The rows are grouped in 4 different ways at once. Each group adds its own fixed numbers to the row, and there is some noise. The rows also spread widely along 12 directions, which tell nothing about the answers.
In the rows, zero is written as 100.
Some rows, each with its group in each grouping after it:
114, 127, 72, 105, 104, 106, 58, 113, 115, 62, 97, 131, 81, 104, 88, 86, 112, 109, 80, 99, 115, 82, 130, 67, 86, 74 => q583 q885 L (4)
104, 117, 103, 101, 107, 88, 100, 100, 102, 89, 120, 134, 96, 109, 85, 77, 96, 79, 62, 95, 111, 90, 96, 76, 92, 103 => q10 q629 L (2)
87, 93, 109, 108, 78, 92, 101, 92, 103, 93, 112, 97, 101, 104, 90, 98, 93, 109, 107, 97, 86, 87, 76, 105, 100, 71 => q659 q629 W (1)
92, 80, 97, 103, 60, 130, 71, 82, 81, 91, 99, 83, 63, 92, 85, 66, 98, 83, 138, 58, 122, 117, 101, 78, 115, 81 => q583 q864 H (2)
66, 88, 103, 95, 80, 85, 104, 97, 141, 68, 89, 108, 112, 107, 76, 94, 100, 110, 96, 111, 95, 101, 69, 96, 75, 57 => q659 q885 W (0)
122, 78, 123, 122, 103, 94, 116, 97, 74, 101, 93, 92, 77, 125, 100, 68, 95, 85, 59, 123, 114, 68, 96, 84, 90, 121 => q357 q864 Z (4)
83, 85, 131, 106, 112, 103, 100, 85, 52, 108, 115, 125, 66, 131, 99, 68, 111, 85, 74, 81, 82, 129, 97, 96, 101, 74 => q10 q885 Z (0)
70, 102, 118, 84, 84, 67, 104, 93, 130, 96, 108, 126, 143, 103, 104, 128, 89, 108, 79, 99, 74, 114, 102, 82, 83, 82 => q357 q885 H (1)
103, 86, 92, 141, 30, 92, 114, 93, 105, 85, 99, 49, 109, 86, 110, 106, 67, 110, 94, 108, 117, 65, 130, 55, 88, 86 => q583 q864 W (3)
126, 87, 101, 114, 106, 80, 89, 101, 138, 92, 79, 124, 85, 106, 105, 107, 120, 103, 106, 124, 95, 73, 111, 113, 101, 108 => q659 q864 L (3)
75, 59, 105, 126, 82, 92, 123, 98, 92, 103, 97, 109, 95, 89, 75, 60, 109, 50, 82, 97, 101, 95, 104, 118, 91, 93 => q583 q885 Z (3)
109, 96, 102, 98, 101, 92, 93, 103, 136, 93, 70, 102, 118, 89, 88, 105, 114, 89, 103, 117, 102, 79, 106, 91, 94, 107 => q583 q864 W (3)
96, 101, 111, 105, 80, 79, 109, 93, 122, 84, 102, 104, 102, 116, 104, 94, 96, 109, 85, 109, 96, 99, 84, 77, 90, 75 => q10 q629 W (4)
77, 75, 111, 75, 95, 92, 74, 87, 100, 92, 93, 133, 97, 110, 103, 110, 103, 103, 91, 77, 101, 141, 138, 79, 86, 100 => q357 q885 Z (3)
61, 105, 126, 69, 129, 117, 90, 96, 58, 86, 106, 103, 137, 126, 47, 97, 88, 95, 59, 84, 102, 93, 70, 75, 64, 81 => q583 q885 W (4)
74, 111, 115, 73, 100, 97, 82, 84, 127, 103, 86, 122, 82, 100, 102, 73, 107, 98, 104, 96, 61, 124, 88, 89, 116, 36 => q10 q885 L (2)
135, 74, 119, 138, 96, 78, 120, 96, 103, 115, 77, 121, 38, 112, 129, 60, 139, 61, 75, 128, 98, 107, 131, 100, 116, 106 => q659 q864 L (3)
92, 65, 117, 97, 123, 95, 91, 88, 62, 107, 96, 124, 72, 107, 84, 74, 105, 72, 62, 104, 103, 98, 125, 103, 98, 106 => q659 q629 L (0)
89, 83, 125, 82, 113, 123, 71, 87, 74, 107, 69, 92, 97, 105, 85, 101, 116, 92, 109, 93, 99, 114, 116, 80, 102, 85 => q659 q885 Z (4)
104, 97, 97, 126, 76, 102, 102, 95, 58, 73, 125, 105, 60, 130, 96, 65, 86, 107, 54, 94, 114, 100, 107, 65, 78, 71 => q357 q864 W (2)
76, 50, 124, 101, 74, 78, 126, 84, 96, 87, 112, 91, 110, 117, 76, 89, 63, 94, 76, 102, 119, 74, 70, 102, 74, 123 => q659 q864 W (3)
110, 140, 107, 80, 118, 107, 72, 101, 130, 104, 91, 137, 84, 104, 96, 81, 138, 83, 122, 86, 79, 119, 76, 93, 123, 69 => q357 q629 L (2)
98, 117, 126, 105, 94, 90, 119, 104, 127, 96, 78, 96, 126, 110, 98, 105, 113, 90, 82, 122, 90, 101, 82, 67, 81, 85 => q357 q885 Z (1)
93, 99, 112, 121, 70, 98, 97, 84, 62, 98, 145, 94, 90, 118, 105, 93, 55, 120, 87, 78, 93, 76, 98, 83, 103, 79 => q10 q885 L (2)
101, 76, 94, 142, 63, 48, 127, 100, 128, 94, 130, 122, 102, 97, 118, 103, 72, 104, 61, 125, 90, 54, 124, 113, 91, 105 => q659 q885 L (0)
98, 119, 113, 109, 82, 108, 84, 95, 83, 118, 108, 87, 125, 97, 109, 128, 104, 110, 122, 79, 73, 102, 109, 77, 113, 66 => q357 q629 Z (4)
122, 123, 136, 97, 98, 104, 90, 89, 113, 118, 88, 82, 98, 109, 121, 112, 104, 104, 125, 103, 80, 81, 82, 81, 124, 99 => q583 q885 L (1)
93, 97, 128, 65, 116, 87, 85, 87, 108, 121, 100, 114, 109, 96, 105, 94, 80, 90, 81, 101, 77, 83, 105, 88, 111, 113 => q357 q864 L (1)
110, 114, 97, 141, 96, 90, 95, 104, 52, 92, 153, 140, 89, 130, 115, 114, 103, 103, 55, 73, 99, 104, 148, 78, 85, 95 => q583 q885 L (0)
94, 57, 118, 115, 96, 106, 99, 86, 75, 95, 69, 79, 83, 104, 89, 95, 109, 92, 95, 115, 101, 104, 124, 93, 89, 87 => q10 q864 W (1)
89, 88, 78, 111, 70, 78, 92, 102, 135, 86, 94, 128, 77, 78, 104, 72, 114, 87, 89, 104, 85, 109, 137, 96, 104, 55 => q659 q864 W (3)
94, 103, 107, 100, 119, 97, 85, 102, 99, 81, 98, 137, 89, 119, 77, 83, 125, 92, 80, 100, 96, 104, 88, 97, 89, 76 => q659 q885 H (0)
108, 73, 128, 98, 66, 95, 111, 82, 119, 103, 77, 65, 95, 96, 100, 76, 81, 76, 108, 106, 126, 73, 80, 73, 108, 133 => q583 q864 H (3)

New rows. What belongs after each?
93, 106, 91, 94, 133, 130, 68, 116, 70, 80, 72, 110, 121, 96, 47, 88, 123, 76, 69, 101, 117, 92, 123, 67, 68, 83 => q357 q864 Z (4)
79, 83, 114, 102, 112, 137, 92, 95, 63, 101, 58, 71, 126, 83, 43, 93, 120, 57, 104, 99, 118, 106, 103, 76, 83, 84 => q10 q629 Z (2)
105, 107, 123, 134, 74, 101, 123, 98, 111, 123, 79, 83, 95, 95, 112, 84, 137, 66, 125, 103, 73, 107, 88, 97, 120, 65 => q583 q885 Z (3)
66, 69, 115, 88, 90, 111, 89, 85, 86, 92, 70, 76, 119, 80, 60, 90, 90, 80, 98, 103, 109, 98, 103, 79, 86, 82 => q10 q629 H (1)
127, 119, 87, 92, 115, 106, 62, 109, 124, 84, 99, 145, 59, 100, 96, 62, 131, 80, 96, 86, 117, 102, 111, 78, 112, 106 => q659 q864 Z (0)
87, 68, 90, 127, 76, 98, 99, 100, 100, 87, 94, 108, 94, 90, 83, 97, 114, 85, 112, 94, 105, 106, 114, 112, 89, 87 => q357 q629 Z (1)
95, 99, 134, 89, 124, 102, 104, 98, 101, 107, 88, 95, 146, 108, 64, 112, 97, 87, 98, 109, 97, 58, 59, 103, 89, 120 => q659 q885 Z (3)
89, 75, 104, 87, 101, 88, 87, 98, 121, 62, 82, 134, 101, 122, 82, 110, 104, 101, 86, 97, 129, 117, 110, 81, 63, 116 => q357 q885 L (3)
92, 81, 124, 101, 108, 89, 97, 90, 82, 100, 112, 130, 101, 122, 95, 99, 103, 90, 83, 84, 99, 113, 101, 101, 96, 108 => q10 q885 H (4)
124, 92, 114, 111, 125, 74, 105, 104, 108, 98, 107, 143, 67, 114, 96, 56, 109, 79, 52, 132, 93, 58, 91, 121, 105, 117 => q659 q885 H (1)
123, 95, 113, 133, 84, 133, 91, 96, 70, 80, 81, 64, 70, 122, 80, 91, 127, 97, 131, 94, 133, 98, 77, 73, 98, 86 => q659 q629 W (0)
89, 89, 98, 102, 99, 98, 90, 98, 103, 92, 102, 121, 92, 92, 84, 76, 100, 76, 83, 91, 101, 94, 114, 90, 97, 88 => q10 q864 L (0)
101, 110, 117, 116, 99, 101, 103, 97, 93, 118, 99, 94, 95, 95, 101, 80, 105, 76, 90, 103, 77, 77, 99, 94, 116, 80 => q583 q885 L (0)
105, 94, 103, 122, 85, 79, 105, 100, 136, 86, 79, 118, 86, 103, 119, 104, 132, 96, 93, 116, 93, 127, 131, 84, 96, 77 => q10 q885 W (0)
87, 89, 106, 114, 90, 92, 105, 102, 95, 91, 104, 112, 108, 100, 85, 95, 95, 81, 78, 98, 104, 94, 112, 90, 82, 95 => q357 q885 L (1)
116, 97, 127, 116, 95, 110, 113, 97, 70, 110, 93, 77, 62, 113, 96, 36, 97, 64, 69, 112, 107, 72, 82, 75, 109, 91 => q357 q864 L (4)
107, 94, 118, 109, 96, 97, 106, 98, 108, 89, 77, 102, 76, 120, 102, 84, 127, 94, 88, 117, 91, 117, 91, 85, 90, 72 => q357 q864 W (1)
94, 89, 127, 109, 107, 82, 135, 95, 109, 110, 97, 112, 110, 103, 80, 73, 113, 55, 80, 111, 97, 100, 66, 109, 100, 106 => q10 q629 W (2)
101, 91, 115, 110, 96, 74, 106, 95, 140, 90, 90, 107, 128, 116, 103, 135, 99, 129, 107, 124, 75, 77, 80, 110, 83, 91 => q10 q864 Z (1)
119, 86, 119, 119, 78, 90, 101, 88, 112, 99, 90, 82, 85, 100, 117, 91, 87, 104, 100, 115, 103, 70, 105, 81, 113, 108 => q10 q885 H (0)
123, 109, 117, 86, 93, 97, 73, 88, 114, 64, 92, 105, 94, 142, 103, 133, 93, 138, 106, 95, 137, 98, 88, 49, 77, 121 => q659 q629 L (3)
105, 119, 107, 124, 100, 117, 91, 103, 51, 101, 119, 98, 99, 111, 91, 95, 100, 89, 77, 86, 93, 90, 117, 69, 93, 75 => q357 q864 L (1)
93, 105, 97, 98, 88, 83, 85, 95, 107, 101, 94, 123, 98, 87, 106, 102, 109, 91, 77, 100, 90, 114, 150, 69, 100, 74 => q659 q629 L (3)
92, 85, 142, 96, 141, 102, 110, 92, 65, 109, 81, 118, 81, 145, 88, 73, 131, 88, 62, 119, 67, 115, 70, 105, 85, 69 => q357 q864 Z (0)
97, 73, 112, 138, 59, 99, 122, 93, 91, 116, 87, 66, 111, 80, 98, 95, 96, 67, 110, 99, 106, 81, 119, 90, 104, 107 => q583 q885 Z (3)
71, 92, 98, 126, 90, 89, 118, 101, 74, 80, 110, 127, 98, 125, 73, 79, 112, 91, 55, 103, 83, 120, 90, 97, 67, 37 => q357 q864 H (2)
105, 113, 92, 96, 114, 106, 67, 106, 115, 86, 79, 120, 95, 102, 89, 92, 122, 109, 102, 108, 77, 88, 104, 93, 95, 59 => q357 q864 Z (3)
90, 100, 88, 152, 77, 99, 116, 110, 103, 63, 79, 91, 88, 113, 79, 76, 122, 105, 77, 132, 88, 93, 96, 91, 71, 15 => q10 q885 W (4)
105, 106, 148, 124, 98, 93, 137, 94, 78, 112, 104, 72, 127, 132, 95, 100, 89, 96, 75, 121, 88, 66, 55, 83, 87, 96 => q10 q885 Z (4)
119, 75, 130, 98, 91, 101, 88, 83, 116, 114, 61, 80, 84, 94, 117, 103, 103, 89, 129, 109, 104, 92, 120, 86, 121, 122 => q10 q885 L (3)
104, 81, 115, 124, 108, 124, 90, 95, 82, 85, 53, 89, 81, 129, 82, 105, 145, 103, 124, 108, 96, 116, 95, 100, 83, 64 => q583 q885 Z (3)
104, 119, 122, 114, 107, 81, 119, 99, 111, 118, 117, 128, 118, 104, 98, 90, 113, 73, 85, 102, 72, 92, 77, 108, 115, 89 => q10 q885 H (2)
90, 106, 133, 101, 97, 93, 117, 94, 84, 95, 79, 94, 115, 126, 100, 106, 113, 92, 57, 116, 90, 126, 100, 50, 72, 69 => q357 q864 H (1)
115, 105, 98, 103, 99, 104, 66, 96, 117, 85, 68, 87, 126, 99, 102, 158, 108, 143, 126, 118, 86, 85, 131, 83, 90, 82 => q357 q885 W (2)
94, 141, 138, 103, 103, 103, 121, 102, 98, 117, 83, 65, 170, 95, 85, 125, 99, 84, 78, 117, 79, 82, 81, 41, 85, 77 => q10 q864 Z (1)
108, 89, 109, 127, 100, 74, 116, 99, 102, 110, 128, 128, 109, 102, 99, 99, 105, 81, 92, 94, 86, 80, 97, 127, 109, 115 => q10 q629 W (3)
99, 108, 101, 124, 76, 102, 113, 102, 109, 90, 94, 116, 101, 107, 92, 97, 139, 65, 99, 80, 121, 148, 109, 65, 83, 89 => q583 q864 Z (2)
98, 81, 121, 90, 93, 100, 95, 91, 120, 86, 62, 81, 118, 110, 90, 117, 100, 106, 104, 113, 120, 92, 100, 71, 79, 114 => q583 q885 Z (4)
77, 78, 92, 122, 96, 95, 102, 104, 94, 88, 76, 108, 111, 85, 73, 99, 119, 80, 70, 121, 96, 101, 141, 91, 71, 67 => q659 q885 Z (1)
102, 81, 117, 105, 111, 89, 86, 88, 84, 115, 108, 113, 86, 107, 107, 94, 93, 111, 91, 107, 68, 66, 108, 120, 114, 93 => q659 q885 Z (0)
103, 96, 109, 108, 111, 98, 97, 103, 107, 102, 94, 111, 105, 99, 83, 91, 111, 77, 100, 103, 95, 77, 89, 108, 103, 105 => q357 q629 L (0)
113, 91, 106, 130, 62, 111, 87, 86, 76, 79, 101, 81, 43, 129, 117, 83, 96, 123, 110, 92, 110, 105, 103, 70, 101, 66 => q357 q629 L (0)
79, 93, 122, 98, 103, 88, 109, 91, 112, 104, 84, 102, 99, 104, 82, 83, 108, 91, 94, 123, 65, 85, 65, 115, 99, 53 => q659 q629 L (1)
92, 132, 109, 100, 139, 93, 112, 119, 123, 85, 84, 138, 134, 124, 62, 89, 142, 80, 59, 123, 80, 92, 59, 95, 65, 64 => q583 q864 Z (4)
81, 104, 86, 75, 91, 90, 63, 96, 124, 90, 96, 124, 101, 69, 97, 92, 83, 94, 79, 93, 95, 92, 153, 70, 99, 85 => q583 q885 L (1)
107, 86, 113, 108, 113, 89, 103, 104, 132, 99, 53, 101, 122, 92, 83, 105, 130, 78, 97, 135, 96, 75, 103, 106, 94, 107 => q583 q885 H (4)
90, 102, 130, 86, 101, 71, 105, 82, 95, 127, 134, 128, 115, 112, 121, 112, 76, 99, 71, 86, 66, 106, 110, 87, 111, 100 => q10 q864 L (2)
99, 86, 111, 132, 77, 101, 100, 94, 98, 90, 85, 80, 105, 111, 96, 126, 109, 125, 122, 115, 87, 86, 96, 100, 88, 66 => q659 q885 Z (1)
117, 120, 115, 97, 121, 107, 72, 97, 104, 102, 92, 109, 96, 106, 94, 88, 108, 107, 108, 106, 73, 67, 84, 98, 118, 75 => q10 q885 H (3)
89, 103, 105, 107, 97, 93, 86, 99, 103, 110, 115, 127, 117, 90, 102, 124, 121, 90, 110, 75, 80, 120, 129, 102, 109, 87 => q659 q885 W (0)
111, 125, 94, 96, 98, 108, 73, 109, 123, 72, 111, 119, 105, 100, 79, 99, 106, 99, 108, 83, 123, 87, 90, 77, 95, 106 => q659 q885 W (1)
